The rows are grouped in 2 ways, from coarse to fine. Each group lies inside one group of the grouping before and may be the whole of it. The rows also spread widely along 4 directions, which tell nothing about the answers.
Some rows, each with its group in each grouping after it:
[-14  -8  10  35   4  -2 -20  23 -13 -24 -13  -3 -10]	j_367 rer
[-13  -1  19  17  24  -2 -23  14  -3  -3   0   0  -6]	j_367 Zozoz
[  4   2   2 -11 -27  31   6 -31 -33   1   6  -6 -20]	j_198 Famog
[  1  11 -15   3 -24  24  -1 -37 -33 -18   0 -16 -15]	j_198 gitok
[ 22 -16  -2   8 -36  14  -9 -10   4  -9 -31 -11 -14]	j_957 Gonoz
[  4  12  -1 -25 -39  35  28 -46 -11  19   6  -5 -18]	j_957 zur
[-10   0   1   4 -10  17   5 -14  12  -4   0 -25  -1]	j_957 Baga
[ -3 -24  16  28 -10   4 -35   9 -32 -11  -9   2 -22]	j_198 Famog
[-21  -7  -1  -1  -7  15  -1 -22  -2  10  15   9 -14]	j_957 Baga
[-19 -11  -5  38   0  14 -28  -5 -34 -37  -7 -17 -21]	j_198 gitok
[ 20  18  -4  -2  -7   9  -1 -22   4  -3 -15 -45  12]	j_198 gitok
[-36 -12  10  36  34  17 -16   7 -15 -30   2 -50  -6]	j_198 Famog
[ 12  15  -7  -9 -30  39  29 -35 -34 -22   0 -12 -14]	j_367 Zozoz
[-18  -1  -2 -12  -1  21   2 -29  -2   9   8   3 -17]	j_957 Gonoz
[  5  -1   7   5 -15  20  -3  -6 -25  -9   1  11 -19]	j_367 Zozoz

New rows. What belongs after each?
[ 15  13   0  -7 -12  29  16 -22  -7  -9 -15 -62   7]	j_198 Famog
[ 31  21  13 -17  -2  -2   2  -7  17  16 -16 -14  14]	j_367 Zozoz
[-15 -32  12  37  -5   5 -37  12 -41 -29 -10  -3 -29]	j_198 Famog
[-28  -9  -1  43  19  11 -29   1 -19 -36 -11 -33  -9]	j_198 gitok
[ 19  -4   5  17 -21  -5 -37  -6 -15   1 -17   8 -13]	j_198 gitok
[ -1 -17  -4  13 -11  18  -9 -10   1 -18 -17 -19 -11]	j_957 Gonoz
[  3 -30   9  34 -14  11 -29  13 -30 -25 -16 -15 -22]	j_198 Famog
[-17   5  -4  19  10  19 -10 -19 -21 -20  -5 -31  -8]	j_198 gitok
[  8 -13   6  10 -38  17  -3 -12 -10  -2 -18  -5 -21]	j_957 zur
[-41 -10  -2   6   2  25  -2 -24 -15  -3  27   5 -24]	j_957 Baga
[ 17   3  19  13 -11 -19 -19  21   4   4 -24   6  -2]	j_367 rer
[ 29  25   5 -33 -34  21  20 -31 -15  17   8  13 -13]	j_367 Zozoz
[-10 -28  -2  32 -25  21 -15  -2 -17 -32 -10  -9 -22]	j_957 Baga
[  2  -2  -5   7 -39  15   3 -10 -41 -19  -1  21 -30]	j_367 rer
[ -7 -12   7  18 -10  18   2  -9   5  -9 -16 -32  -9]	j_957 zur
[-38 -22   3  21  14  17 -20  -7  -6 -11   5   3 -23]	j_957 Gonoz
[-20  -6   7  19  20  19  -6  -2 -15 -17   0 -44  -2]	j_198 Famog
[ -3 -21   1   2 -41  13 -16 -19 -22   3   9  28 -30]	j_957 Baga
[-26 -18  -3  22 -20  37   8 -21 -28 -27   0 -20 -30]	j_957 zur
[-18  -4  -5  27   4  10 -27 -13 -29 -23  -1 -16 -19]	j_198 gitok
[  2  -7   5  25 -15   8  -7  10 -25 -32 -18  -4 -15]	j_367 rer
[-16   5 -18  17 -14  33  -2 -34 -45 -34   6 -19 -17]	j_198 gitok
[-31 -24  -4  29 -15  34 -15 -13 -64 -38  11   5 -41]	j_198 Famog
[-18 -26  -3  20 -29  17 -19 -14 -29 -14   6  26 -39]	j_957 Baga
[ 23   1  12  -2 -20   3 -13   1 -12   7 -13  16 -13]	j_367 Zozoz
[ 30  16  17  -9  -1  -1  -4   1  20   9 -22 -24  14]	j_367 Zozoz
[ -8 -26 -13  25 -30  28 -10 -16 -31 -39 -13   0 -32]	j_957 Gonoz
[  6   3   1  26   0  10 -11  -5  -1 -26 -22 -44   2]	j_198 gitok
[ 17 -11   3  19 -30  25  -4  -7 -30 -24 -21 -35 -11]	j_198 Famog
[ -5  -6  16   6   0  11 -14   1 -26  -4   9  18 -22]	j_367 Zozoz
[ 22  -6  -4  11 -39  34  10 -22 -31 -31 -21 -46  -9]	j_198 Famog
[ -5 -23   5  29 -19  10 -20  -2  -1 -16 -14 -15 -12]	j_957 Baga
[ -3  17  -2 -13  -7  35  21 -31 -19  -7   8 -42   0]	j_198 Famog
[ 11  10  -3   2 -23  36  22 -20 -26 -26  -8 -27 -12]	j_367 Zozoz
[ 15  -9   0  16 -23  22  -5  -5 -23 -23 -21 -38 -10]	j_198 Famog
[ 12   5   1   4  -9  25  10 -12  -3 -16 -17 -59   7]	j_198 Famog
[ -3  25  -4 -14   2  15   2 -33  -6  10  10 -23   0]	j_198 gitok
[ -1   0  -7  22 -12  14 -17 -17 -28 -26  -6 -13 -17]	j_198 gitok
[-14  -2   2  20   6  29  -3  -7 -22 -29  -4 -47  -7]	j_198 Famog
[ -5   3   4  -9   9   5  -3  -8  30  11 -14 -30   6]	j_957 Gonoz
[ 29 -11  -5   5 -68  34  18 -27 -15 -10 -24 -13 -22]	j_957 zur
[-42 -19   2  31  27  14 -14   1   5 -19   5 -31  -7]	j_957 Baga
[ -5   2  -4 -18 -31  25  14 -36  -3  20  16   9 -12]	j_957 Baga
[ -7  -9   1   9   2   9  -5  -8  15  -5 -18 -27  -2]	j_957 Gonoz
[-18 -16  -4  16   2  18  -8  -9  -2 -21 -14 -22 -14]	j_957 Gonoz
[  0 -12  12  33   0  -8 -22  26  -4 -27 -27 -13  -7]	j_367 rer
[-26 -29 -11  36 -34  34  -4 -16 -41 -38   6   8 -39]	j_957 Baga
[ 23  -8  15   5 -24   5 -21   6 -21  -2 -10  26 -19]	j_367 Zozoz
[ 12   8   1   3  -6  28  13 -15  -6 -21 -13 -60   8]	j_198 Famog
[-43 -15  -8  19  -4  31   2 -25 -20 -21  18  -1 -25]	j_957 Baga
[  4  20  -8  -5  -7  18   3 -33 -11  -2  -3 -26   1]	j_198 gitok
[-30   5   1   7  16   7 -21 -18 -18   4  16   5 -14]	j_198 gitok
[  5  -5   0  -2 -31  27  -7 -26 -48  -5   5  11 -29]	j_198 Famog
[ 31  -6  16   5 -29   2 -18   3 -14  -5 -19  15 -18]	j_367 Zozoz
[-30  -2  -5   1 -10  30   8 -26 -11  -6  20  -2 -17]	j_957 Baga
[-13 -25   2  46  -2  15 -14  12   7 -37 -19 -41  -2]	j_957 Baga
[ 24   7 -13  -4 -46  42  27 -33 -38 -30 -12 -17 -16]	j_367 Zozoz
[-25  13  -8   3  -3  30  22 -22 -29 -23  14  -7 -17]	j_367 rer
[-28 -23  22  26  22  -9 -42  16  16  11   4  11 -12]	j_957 Baga
[-22 -27  -2  26 -30  31  -7 -16 -37 -16   3   7 -40]	j_957 zur
[-21 -21  -4  25 -14  22  -9  -8  -9 -27   1 -18 -18]	j_957 Baga
[ 12  23   0  -6 -16  16  25 -11  -7 -11 -14 -25   5]	j_367 rer
[ 32 -17  21  24 -15 -18 -41  30  -3 -10 -36  12 -11]	j_367 Zozoz
[  8   9  10 -12  -5  11  -1 -11 -11   9   3   5  -7]	j_367 Zozoz
[-12   3   4   5   3  23   1 -10 -28 -13  12   3 -23]	j_367 Zozoz
[-21   0   7  -1  -6   2  -9  -9 -31   5  17  39 -25]	j_367 rer
[ 29  -4   9   2 -32  10 -12  -8 -16   3 -18 -13  -7]	j_198 Famog
[-10  -1  12   8   0  10 -12  -5 -25  -9   5   9 -17]	j_367 Zozoz
[ -6 -10  11   1  -8  10 -18  -7 -30   6   8  10 -20]	j_198 Famog
[-23   6  -9  22  11  21  -8 -21 -21 -25   0 -32  -8]	j_198 gitok
[ 27 -13   2  18 -40  17   8  -6  13 -11 -41 -43   0]	j_957 zur
[ -9 -14  -1   9 -25  24 -10 -18 -52 -16   6   4 -29]	j_198 Famog
[  9  10  -3   4 -15  33  22 -22 -22 -27  -7 -30  -6]	j_367 Zozoz
[ 28 -10  -3  16 -34  26   7 -10 -16 -35 -30 -54  -3]	j_198 Famog
[  8 -18  18  21 -14  -1 -34  16 -30 -12 -12  31 -27]	j_367 Zozoz
[ 18   8  19   6  10   3 -14   8  11  -3 -17 -23   8]	j_367 Zozoz
[  7 -11   7  18 -14  15 -17   4 -31 -19  -9   8 -23]	j_367 Zozoz
[ 32  10  -6   4 -36  11  -5 -22 -13 -13 -24 -28  -4]	j_198 gitok
[-19 -12 -12  26 -22  20 -24 -19 -54 -30   7  11 -38]	j_198 gitok
[ 16   9  -1 -29 -35  26  13 -39 -28  16   6  -3 -13]	j_198 Famog
[ 14  -7   8   0 -34  16  -9 -11 -40  -7  -3  26 -29]	j_367 Zozoz
[-18 -31  -7  42 -38  34  -4 -10 -38 -41 -13 -11 -38]	j_957 zur
[ 29 -14  17  16 -29  -5 -30  16 -19  -6 -21  24 -19]	j_367 Zozoz
